The rows come from 4 hidden closed curves, with some noise, and rows from the same curve form a group. Each curve winds through 8 dimensions. The rows are also pushed far along 5 directions, which tell nothing about the answers.
In the rows, zero is written as 128.
Known rows, each followed by its group:
[138 116 121 121 113 126 110 112  68 123 115 156 114 137 187 128 144 119]
V
[ 73 132 149  92 104  99 147 115 137 127 180 100 123  85  66  41 117 119]
V
[138 149 158 115 134  96 132 119 189 104 148 117 140  75  48  63 146 139]
Q
[ 81  79  65  98 154 108 123 129 150  66 146 172 141 171 160 150 151 174]
L
[115 127 165 139 111 114 150 143  95 135 115  98 129  91 166 124 131  88]
L
[120 121  88  91 133 127 101 125 133  90 129 184 116 141 169 131 117 151]
L
[118 113 119 137  91 120 135 133 127  84  73 136 133  90 146 103 135 116]
Q
[161 155  91 103 123 128 103 123 128  96  99 197 113 135 175 120 120 161]
L
[129 137  63  84 153 134 110  93  90 121 154 198  92 166 161 106 146 172]
D
[143 104 156 174 133 127 148 157 165 125 109  82 174 135 127 182 112 120]
V
[107 131 114 129 106 121 164 128 111 127 120 134 134 117 144 118 150 139]
D
[179 136 159 151 120 145 136 145 164 171 117  62 139 105  87 166  88  99]
Q
[123  97  91 119 115  83 160 137 133  44  61 181 145 103 195 112 180 140]
L
[103 113 129 126 126  98 146 147 127 114 113  96 127 111 149 114 131 114]
V
[127 161  98 109 139 159  96 111  68 149 141 181  88 159 185 138 133 153]
Q
[155 169 152 173 102 185  83 144  78 164  53 121  94 130 169 150  71  94]
Q
[125 156 143 120 138 118 110 127 156 118 145 145 131 124  98 106 143 150]
Q
[159 167 104 116 149 193  44  90  97 171 189 181  95 209 129 145  86 186]
V
[136 183 104 103 145 150 115 103 119 172 159 129  89 141  82  92 100 163]
D
[213 184 141 123  99 138 107 126 131 135  79 136 115  76 133 120  96 122]
L
[186 150 122 134 118 148 110 119 105 125  76 134 113  97 152 131 107 121]
Q
[172 130 126 131 102 137 121 122 127 139 102 144 125 122 130 136 124 116]
V
[124 142 144 132 139 120 143 123 148 125 138 100 143 104  84 110 129 141]
L
[165 157 128 149 112 152 123 136  93 141  66 141 113 109 186 147 112 121]
D
[ 69 109 110 163 163 125 165 144 107 147 113  74 134 166 127 160 150 138]
D
[201 131  78 112 159 128  90 121 168  73  91 167 153 147 134 198 135 179]
D
[ 88 128 136 118 125 102 158 115 134 114 144 115 136 101  75  70 160 128]
Q
[111  87 134 164 134 114 151 128 119 131 135  91 149 157 121 132 161 126]
V
[119 143 136 134 133 145 115 128 135 162 135 108 103 125  97 112 107 118]
V
[155 117 127 136 109 133 111 107 104 106 111 160 133 127 148 110 139 132]
V
[163 120 116 108 133  98 130 126 154  65  77 175 144  77 150 132 166 129]
Q
[ 75 148 154 118 107 111 143 138  83 125 104 126  95  75 164  64 127  89]
L
[195 131 138 126 143 126 146 124 166 120  96  97 139  54 108 132 102 117]
D
[ 31  56 131 166 158 129 149 151 130 122 148  85 159 181 128 181 147 120]
V
[102 120 121 139 115 116 155 145 130 119  83 112 140 118 122 145 147 114]
Q
[ 88  94 126 160 151 141 112 138 132 124 138  99 129 172 126 140 113 132]
D
[ 86  75 111 140 125 118 164 136 116 126 144  95 134 136 144 134 151 117]
Q
[ 94 134 137 147 112 141 148 148 109 160 117 101 133 144 139 161 112 119]
D
[106 102 142 132 137 112 137 113  99 112 146 112 139 122 133 108 146 119]
L
[137 126 128 108 122  70 164 120 160  96 119  97 134  76  78  46 145 123]
L
[137 157 175 136 139 138 120 129 132 164 146 103 109 100  90 104 121  92]
D
[165 135 109 132 116 147 111 111 123 111 108 144 122 114 133 117 117 144]
Q
[ 97 159 112  90 119 116 135 105  63 153 165 183  93 153 155  80 170 137]
Q
[126 124 176 153 149 125 125 134 127 161 155  69 125 131  95 114 117  93]
D
[123 123 113 102 109 120 119 102 108 105 145 152 124 123 118  89 138 136]
L
[125 142 144 133 102 144 117 120 103 127 132 161 122 127 149 101 121 125]
L
[ 97 132 152 140 160 137 127 131 130 165 171  98 114 145  91 124 140 114]
D
[ 95 121 137 118 116 123 155 129 118 130 150 151 132 122 143 113 138 116]
V
[128 149 128 132 132 131 115 147 133 116  84 122 123 113 145 145 104 128]
L
[ 80 132 108 100 162 133 133 108  64 163 179 145  80 152 163  93 141 128]
D
[146 139 137 121 113 119 149 130 163 143 152 114 139 113  90 119 128 134]
L
[ 70  78  99 111 160  98 160 116 137  96 183 113 161 157 111 134 160 163]
D
[ 90  79 149 148 126 104 166 146  86 118  96 110 132 106 187 133 162  68]
Q
[ 69 132 140 125 121 139 119 127  91 131 140 134 106 124 143  92 114 113]
D
[121 145 146 105 113 119 155 130 137 124 152 146 138  88 134 114 124 127]
V
[113 127 110 105  96 115 131 122 103 105 137 182 114 134 175  80 140 135]
V
[ 90 135 180 139 117 131 129 142 134 160 145  80 103  94 100  71  92  78]
L
[145 147 112 130 108 157 104 125 136 117  98 165 133 134 130 151 112 151]
V
[218 164 136 107  85 127 122 103 154  86 104 183 145  54 128  94 122 148]
V
[149 186 197 152  87 149 135 133  70 170  92 136 101  71 170  82 104  73]
V
[193 101  87 125 173 136  91 140 252  79 108  99 179 142  56 222  83 181]
L
[164 102 109 126 129  90 150 124 203  75 101  86 156  83  66  89 128 145]
D
[124  96 116 162 151 123 154 162 179 133  84  56 162 147  88 210 128 121]
Q
[151 164 109  85 128 126 101 108 104 106 112 217  95 104 172  99 151 137]
Q

New rows. What belongs after each?
[138 154 170 145 163 133 116 146 151 174 135  58 120 118  73 146 104  95]
D
[123 102 160 169 148 128 120 141 165 105 106  70 160 119  84 145 110 113]
D
[109 157 134 154 154 147  98 150  85 172  95 114  91 173 166 161 119 112]
Q
[155 176 153 107  91 127 114 124 101 136 115 183 118 109 155 111 131 116]
Q
[ 64 104 113 120 128 117 167 133 125 153 182 103 125 148 114 124 157 131]
Q
[112 160 135  76 152 121 138  90 138 145 202 113 107  81  47  47 110 143]
D
[157 166 150 124 129 146 100 114 117 121 109 157 122  97 126 117 117 128]
Q
[143 101  98 119 149 110 121 127 125  68 104 182 169 159 179 198 172 162]
Q
[110 135 126 113 160 126 112 128 155 119 142 139 130 133 100 140 135 141]
Q
[147 146 139 133 116 147 112 127 133 149 108 128 106 108 113 112 106 110]
V
[105 116 133 135 102 120 180 142 122 142 111 120 125  95 148 118 149 100]
D
[130 119 123 114 126 140 120 129 140 109 139 139 143 114 147 156 100 145]
D
[ 81 124 113 108 121 120 156 127 136 132 178 117 140 135 108 121 132 156]
D
[150 141  81 109 161 127 116 115 150 107 123 135 126 138 109 140 130 176]
D
[136 103 113 148 124 141 144 134 140 145 136 114 141 157 121 168 138 132]
Q
[105 142 136 113 123 150 116 128 109 143 152 136 117 122 148 134  93 131]
D
[108 147 110 141 165 176  89 126 104 158 141 151  99 185 153 160 109 153]
V
[123 138  78  94 131 143 113 100 108 139 159 192  87 161 136  98 150 153]
Q
[112 139 179 150 136 106 129 155 122 151 121  73 135 127 124 138 121  96]
Q
[131  91 142 183 127 109 149 158 142  97  45  63 156 111 134 146 126  99]
D
[148 115 136 146 115 117 139 117 126 132 128 107 141 131 105 110 143 128]
V
[130 151 100  82 138 128  94 117 140 128 163 148 108 151 113 113  91 157]
L
[112 104 133 174 155 122 157 154 158 153  91  33 143 139  74 166 127 104]
Q
[201 171 171 152 130 136 122 145 159 137  72  79 146  71 106 160  83 114]
L
[ 68 123 116 145 156 139 127 150 141 139 136 113 123 173 126 148 120 144]
L
[114 127 138 136 145 118 138 143 141 150 125  86 115 126 102 125 130  99]
D
[134 138 127 114 104 140 118 129 127 108 114 151 135 105 153 142 101 133]
D
[100 165 150 128 118 129 126 120  98 170 137  89  77 110  94  32 100 100]
D
[110 111 144 121 114 108 128 123 104 112 124 109 129 102 137 101 127 108]
V
[116 119 154 153 131 118 135 138 111  93  81 150 142  97 171 134 170 109]
Q
[ 81  78 152 164 126 125 140 136 103 105 101 110 145 116 156 133 148  95]
V
[104 126 128 137 108 140 142 152 113 147 106 129 118 129 169 153 118 106]
D
[140 113  89 126 133 131 156 122 150 125 125 137 140 135 123 145 140 159]
D
[121 134 129 114 107 120 124 125 105 130 118 121 118 122 126 109 115 108]
L
[ 96 132  85  92 142 143 125  90  94 121 174 201 101 151 141  89 153 165]
D
[144 120 122 107 151 119 139 115 119 121 138 130 120  98 147 117 131 124]
D
[159 121 136 159 116 119 138 150 151 125  73  92 138 118 129 139 120 110]
V
[186 114 108 137 120 120  97 128 120  84  72 137 138 131 177 153 120 135]
L
[193 130 145 119 128 105 129 121 143 100  92 122 136  72 120 112 126 101]
D
[ 74 139 136 145 124 141 144 130 101 179 151 111 113 165  99 112 143 119]
Q
[116  80 131 155 147 113 137 134 131 102 138 114 156 153 148 151 163 129]
D
[ 86 123 139 139 177 124 123 147 141 139 132  97 132 149 109 168 136 125]
Q
[135 113 145 142 161 136 115 137 197 107 138  66 168 110  61 168  83 144]
D
[ 63 119 108 154 163 160 144 151 126 198 173  84 123 212 116 198 121 150]
D
[148 133 129 119 145 145 104 113 116 145 148 144 110 141 128 127 117 123]
Q
[150 134 132 132  74 120 148 127 123  97  66 172 137  81 146 105 156 106]
Q
[103 146 126 126 135 138 121 137 157 131 130 124 120 127 102 118 108 142]
L
[143 170 126 110 113 139 106 129 135 155 156 134 110 144 118 113  86 148]
V
[120  91  82 117 123 130 125 131 137  65 117 179 166 149 185 191 139 173]
D
[146 135 137 148 118 138 130 132 123 152 116  98 118 127 128 115 101 122]
D
[131 116 137 116 105 100 161 132 154 119 138 123 147 107 107 106 136 117]
L
[141 149 134 135 134 129 113 131 109 127 119 131 121 133 163 125 114 140]
L
[133 147 154 138 111 123 141 141 146 169 118  67 121  99  79 116 109 104]
V
[138 109 142 158 139 122 136 140 160 149 138  68 141 144  90 139 120 124]
V
[122 124 109 125 134 115 122 139 157  92  90 149 136 123 128 144 150 140]
Q
[102 133 161 121 113 103 170 126 149 139 178 101 131  93  86  52 130 114]
V
[146 145 144 132 141 123 129 129 132 146 143 114 126 122 119 128 140 133]
Q
[118 113  90  66 115  76 151 114 169  72 145 150 136  90  94  72 147 148]
L
[146  92 110 142 101 101 156 127 134  98 102 139 146 127 146 113 172 131]
V
[164 150 133 142 138 160  99 122 137 141 136 128 143 148 123 175 101 162]
V
[ 81  67 100 140 179 132 145 126 152 108 165 111 155 169 118 167 145 158]
D
